The groups are shells around one centre, one inside the other: the same stretched ball of 6 dimensions in 10 sizes.
Some rows, each with its group after it:
[-41  44  26  39  51  -5 -19  34 -50 -61  21 -60  10] | k_659
[-33  58  52  27  33   5  21 -13 -35 -62  12 -14  14] | k_422
[-31  -9  23  -2 -18   8   1 -21  21 -14 -38  77   9] | k_991
[-16  50  24  27  33   8  43  -7 -13 -47  39  -2   7] | k_991
[-20 -27   4  13  21   5 -36  66 -17 -18 -12 -23  32] | k_659
[-35  60  49  20  20  -6  -3 -12 -47 -44  21 -30  -9] | k_659
[-21 -17 -22  19   8   2 -27  44  -2  -8  18  17  -4] | k_217
[ -6  19  20  16  15   8   6  22 -25 -23  33  -9   9] | k_217
[-12   9  24  10  14   4  -3  27 -22 -19  11 -19  16] | k_866
[-25  -1  -9   5  -5  -4  12 -12  29   0   0  49 -16] | k_381
[-39  16 -13  27  22  -8 -12  16  -3 -27  17   7 -16] | k_217
[-26  11 -18   7 -22  -6   5 -29  25   8  25  76 -47] | k_991
[-16 -25 -14   5  -1  -5 -41  51  -9  11  10  -9  -5] | k_381
[-15  10   8   7  10   1  31  -7  20 -13   3  25   5] | k_276
[-33 -33 -24   5  -3  -9 -31  28  24   8 -23  29  -7] | k_315
[-45 -28 -26  15  -3  -2 -30  15  29 -10 -26  67  -8] | k_629
[-18  36   6  25  31  -2  20  12 -14 -31  40 -19  -4] | k_817
[-43  18   4  15   1  -4   6 -25  17 -23  -9  55 -18] | k_817
[-30 -31  -8  15   9   7 -34  46   3 -18 -20  28  20] | k_276
[-28  20  15   9 -10  -6 -25  -2 -21  -8  20  15 -27] | k_629
[-38 -34 -13   4  -7  -1 -20   9  35  -3 -42  64   3] | k_629
[-29 -37   0  12   0  13 -37  41   3 -19 -30  46  27] | k_629
[-25  21  -6  21  14 -12 -26  28 -27 -10  41 -30 -27] | k_381
[-32  20  15  10  19 -15  -6   9  -9 -15   0 -31  -7] | k_217
[-19  21  29  12  27  -5  -2  27 -28 -25   8 -51  16] | k_276
[ -7  -5   4 -14 -18 -10   9  -6  18  26   5  16 -17] | k_315
[-44   7 -10  22  14 -12 -32  20  -7 -20   3   3 -18] | k_866
[-32   7  -3  31  15   7 -31  33 -24 -35  24  18  -3] | k_817
[-32 -25 -17  16  -4   2 -46  37  -1  -9  -3  40  -6] | k_217
[-41  31  17  20  34 -11  11   0  -3 -37  -7 -20   3] | k_422
[-28  33  14  10   7  -9  19 -22   4 -15  13  13 -20] | k_866
[-34  57  21  18  18 -17  13 -21 -19 -25  31 -22 -30] | k_276
[-21  32  43   7  10   4  25 -19  -9 -30  -2  10  12] | k_315
[-24 -21 -44   2 -11 -22 -26  21  26  33  17  16 -44] | k_422
[-22 -37  -8   1  -8   2 -26  30  16   4 -24  37  10] | k_381
[-23  30  21   4   1 -13  -3  -7 -16  -5  20 -15 -23] | k_381
[-17 -29   0  -8   1 -13 -33  44   0  18 -19 -31   6] | k_991
[-29  -2   3  16   5  -3 -47  40 -29 -14  12  -9  -7] | k_381
[-31  45  48  14  27  -5  16 -10 -24 -42  -2 -30  11] | k_817
[-16 -23 -20  -5 -30 -12 -48  25  -2  34  19  22 -38] | k_659
[-15 -23 -23  -6 -18 -16 -29  24  13  34  11   9 -30] | k_315
[-23  47  49  29  42   9  10  19 -48 -61  22 -43  27] | k_659
[ -9  -4   2  -8  -6 -11   9   4  16  20   5  -1 -12] | k_315
[-36 -24  10  12  18   4 -19  34   8 -28 -44  15  35] | k_991
[-17   1  10   0  11 -19 -32  42 -26  10  10 -67  -7] | k_991
[-34  32  23  13  10  -7   8 -18  -5 -25   2  10 -11] | k_866
[-33  27  23  20  16   3   3  -3 -12 -38   5  17   3] | k_866
[-18 -16  -5  18  15   9 -14  42  -2 -20   4  15  18] | k_276
[-34   8   3  17  27  -9  -3  20   2 -23  -7 -16   5] | k_817
[-10  26 -18  12  -3  -8  19 -10   9   7  57  24 -43] | k_629
[-29  30  27   8   7 -10  -2  -8 -16 -18   7 -10 -12] | k_866
[-50  -3  -5  25  21 -15 -69  52 -34 -24  -4 -34 -10] | k_422
[  0 -13 -22   8  -6  -5 -36  53 -21  20  52 -16 -24] | k_659
[-29 -44 -20  -2  -4  -8 -30  33  30  14 -36  26   5] | k_422
[ -8  -2  18  -7 -21   1  -4  -3  -1  10   7  30  -9] | k_315
[ -2  25   4  17  13   1   3  26 -28 -10  60 -23 -13] | k_817
[ -2  10  -3   1  -8   3  42 -20  29   6  27  49 -14] | k_629
[ -6  -7 -27   6 -14   3  19  -4  32  13  32  67 -25] | k_422
[-11  -7  13  14   5  11 -27  43 -29 -18  18   2  15] | k_276
[-16   2  -8   5  -3   0  23 -10  28   0  10  47 -11] | k_217

New rows, each followed by its group:
[-15 -21  19  -7  -7   3  -8  15   8   1 -27  21  19] | k_315
[ -8  17  29   3   8  -2   1  16 -23  -9  18 -30   6] | k_381
[  2 -12   6   1  -7  15  19  11  13  -2  13  45  13] | k_817
[-11  14  19  10  14  -3 -16  34 -33 -12  27 -39   3] | k_381
[-28  28  20   7  16 -12  23 -15   7 -16  -2  -8  -6] | k_276
[-38  22   4   9   8 -21 -11  -4  -1  -6   4 -13 -28] | k_315
[-26  -2 -25  14  -7  -9 -26  16   2   5  28  28 -35] | k_381
[-20  30  25  22  27   4   8  17 -26 -37  23 -20  11] | k_381
[-24 -21  -2   8  -9   2 -45  35 -11  -2  -2  23  -3] | k_381
[ -7  39  33   3  -7  -1  16 -18 -22  -7  39   3 -19] | k_629
[-41 -17   4   7   2 -13 -61  39 -18  -5 -22 -14  -5] | k_629
[-17  -2 -24  12  14 -16 -23  44  -7   9  34 -36 -22] | k_629
[ -1  -5  12  -6   7 -10  -9  38 -14  15  14 -53   4] | k_991
[-25 -26  -4   4 -12   8 -10   7  24  -6 -22  71   7] | k_315
[-20   0  26  14   8  11 -22  30 -27 -28   2   7  20] | k_315
[-22 -15   8  -8 -27   2   1 -20  28   8 -24  74  -8] | k_629
[-26 -38  -5  11  -3   7 -57  56 -13  -8 -14  22  13] | k_817
[-17 -38 -19   0  -6  -4 -30  41  14  16  -9  15   0] | k_217
[-25  27  46  11  16   3   0   5 -29 -36  -3 -15  18] | k_315
[-47   6   9  15  10 -14 -47  22 -21 -19 -12 -14 -12] | k_276
[ -8 -24 -31   9   1  -2 -17  44   9  14  27  10 -11] | k_817
[-17 -48 -13   0 -17  16  -7  17  39   1 -31  90  19] | k_991
[-21  23 -10  10   7 -18   6  -1   4   4  34 -10 -35] | k_217
[-28 -54 -21  -5 -26   1 -39  22  33  17 -38  74  -2] | k_629
[-19  52  20  25  35  -6  24   5 -25 -36  45 -40  -7] | k_817
[-26  37  10  21  13  -6  -4   3 -25 -23  39  -8 -24] | k_866
[-13 -10  14  12  13   0 -50  67 -46 -11  16 -48  14] | k_659
[-60  31  14  27  23 -10 -12 -12  -5 -47 -17  16 -10] | k_659
[-33  15  13  26  20   6 -12  18 -17 -41   7  14   8] | k_381
[-25  21 -19  26  12  -7 -15  20 -14 -14  50   4 -32] | k_276
[-33  24  27  12  22 -14 -23  22 -33 -22   3 -53  -2] | k_276
[-10 -35  -4 -11 -10  -8 -27  39   8  25 -15  -7   4] | k_629
[-43  -8  -3  31  21   7 -41  41 -16 -42  -9  22  13] | k_629
[ -2  -8  -6 -10  -8 -10  14   8  21  26  14   2 -13] | k_817
[-28  11  24  15   8   3 -22  18 -26 -28   3   3   6] | k_866
[-12  37  19   8  -3   1  32 -28   0 -12  34  29 -19] | k_315
[-26  14   6  22  35  -7 -13  40 -22 -28  16 -45   7] | k_817
[ -4 -36 -27  -9 -29  -5 -25  25  20  39  15  40 -24] | k_276
[-49 -11 -13  33  24   5 -31  34   2 -43 -17  34  12] | k_991
[  0 -20 -32  -9 -20 -11   5  10  32  42  28  27 -33] | k_422
[ -9  10   4   9   3  -4 -16  28 -24   0  39 -19 -15] | k_866
[-54  36  -4  23  22 -29 -30   4 -17 -19  14 -34 -41] | k_991
[-23 -16 -18   0  -7 -12 -12  12  22  15  -2  21 -19] | k_866
[ -2  17  -8   9  -4   2  26  -5  10   2  49  33 -23] | k_817
[-32   4 -21  13   8 -14  -3   6  20  -1   9  16 -25] | k_315
[-12  15  44 -11  -1  -2  29 -19   6  -6 -19   2  15] | k_659
[-38   6  17  12   0   0 -22   1  -8 -24 -15  30  -2] | k_217
[-29 -18 -21  14   3 -17 -76  66 -32   9  22 -39 -25] | k_991
[-42  20  32  15  16   4  20 -23  12 -44 -33  39  18] | k_991
[-11  44  10  25  25   6  43  -7  -6 -34  50   9  -6] | k_991
[-20   9  36  12   4  11 -21  20 -33 -30   1   8  18] | k_629
[  7 -15 -13  -3 -14   1  -2  26   5  24  36  16 -14] | k_276
[-14  -8  20  -2 -10   8   4  -1   9  -6 -14  42  12] | k_381
[-29  18  21  19  10   4 -17  12 -24 -32  10  10   1] | k_866
[-16 -20 -49   1 -26 -10  -4  -2  43  33  26  72 -48] | k_991
[-12   0  19  -5 -14   2   5  -6   5   3  -1  32  -2] | k_866
[ -3 -25  -9  -9 -17  -2  -4  18  19  25   6  26  -7] | k_381
[-49  -6  -1  21  18  -8 -42  31  -9 -27 -22   2   2] | k_315
[-45   3 -24  38  29  -3 -36  42 -11 -37  15   9  -9] | k_659
[-41 -20   0  14   8  -1 -40  33  -2 -20 -28  19  10] | k_217
[-17  38   7   9   8 -19  -1   3 -22   2  47 -39 -37] | k_276
[ -3  25  30  -6 -15   2  33 -30   4   2  20  30 -10] | k_817
[-32  22  28  18  29   1   9   8 -10 -42 -10 -11  21] | k_276
[ -4  17  -6   9   2   3  38 -10  18  -3  39  36 -15] | k_629
[-16  -8  -9  13  11   3   2  23  10 -11   9  21   5] | k_217
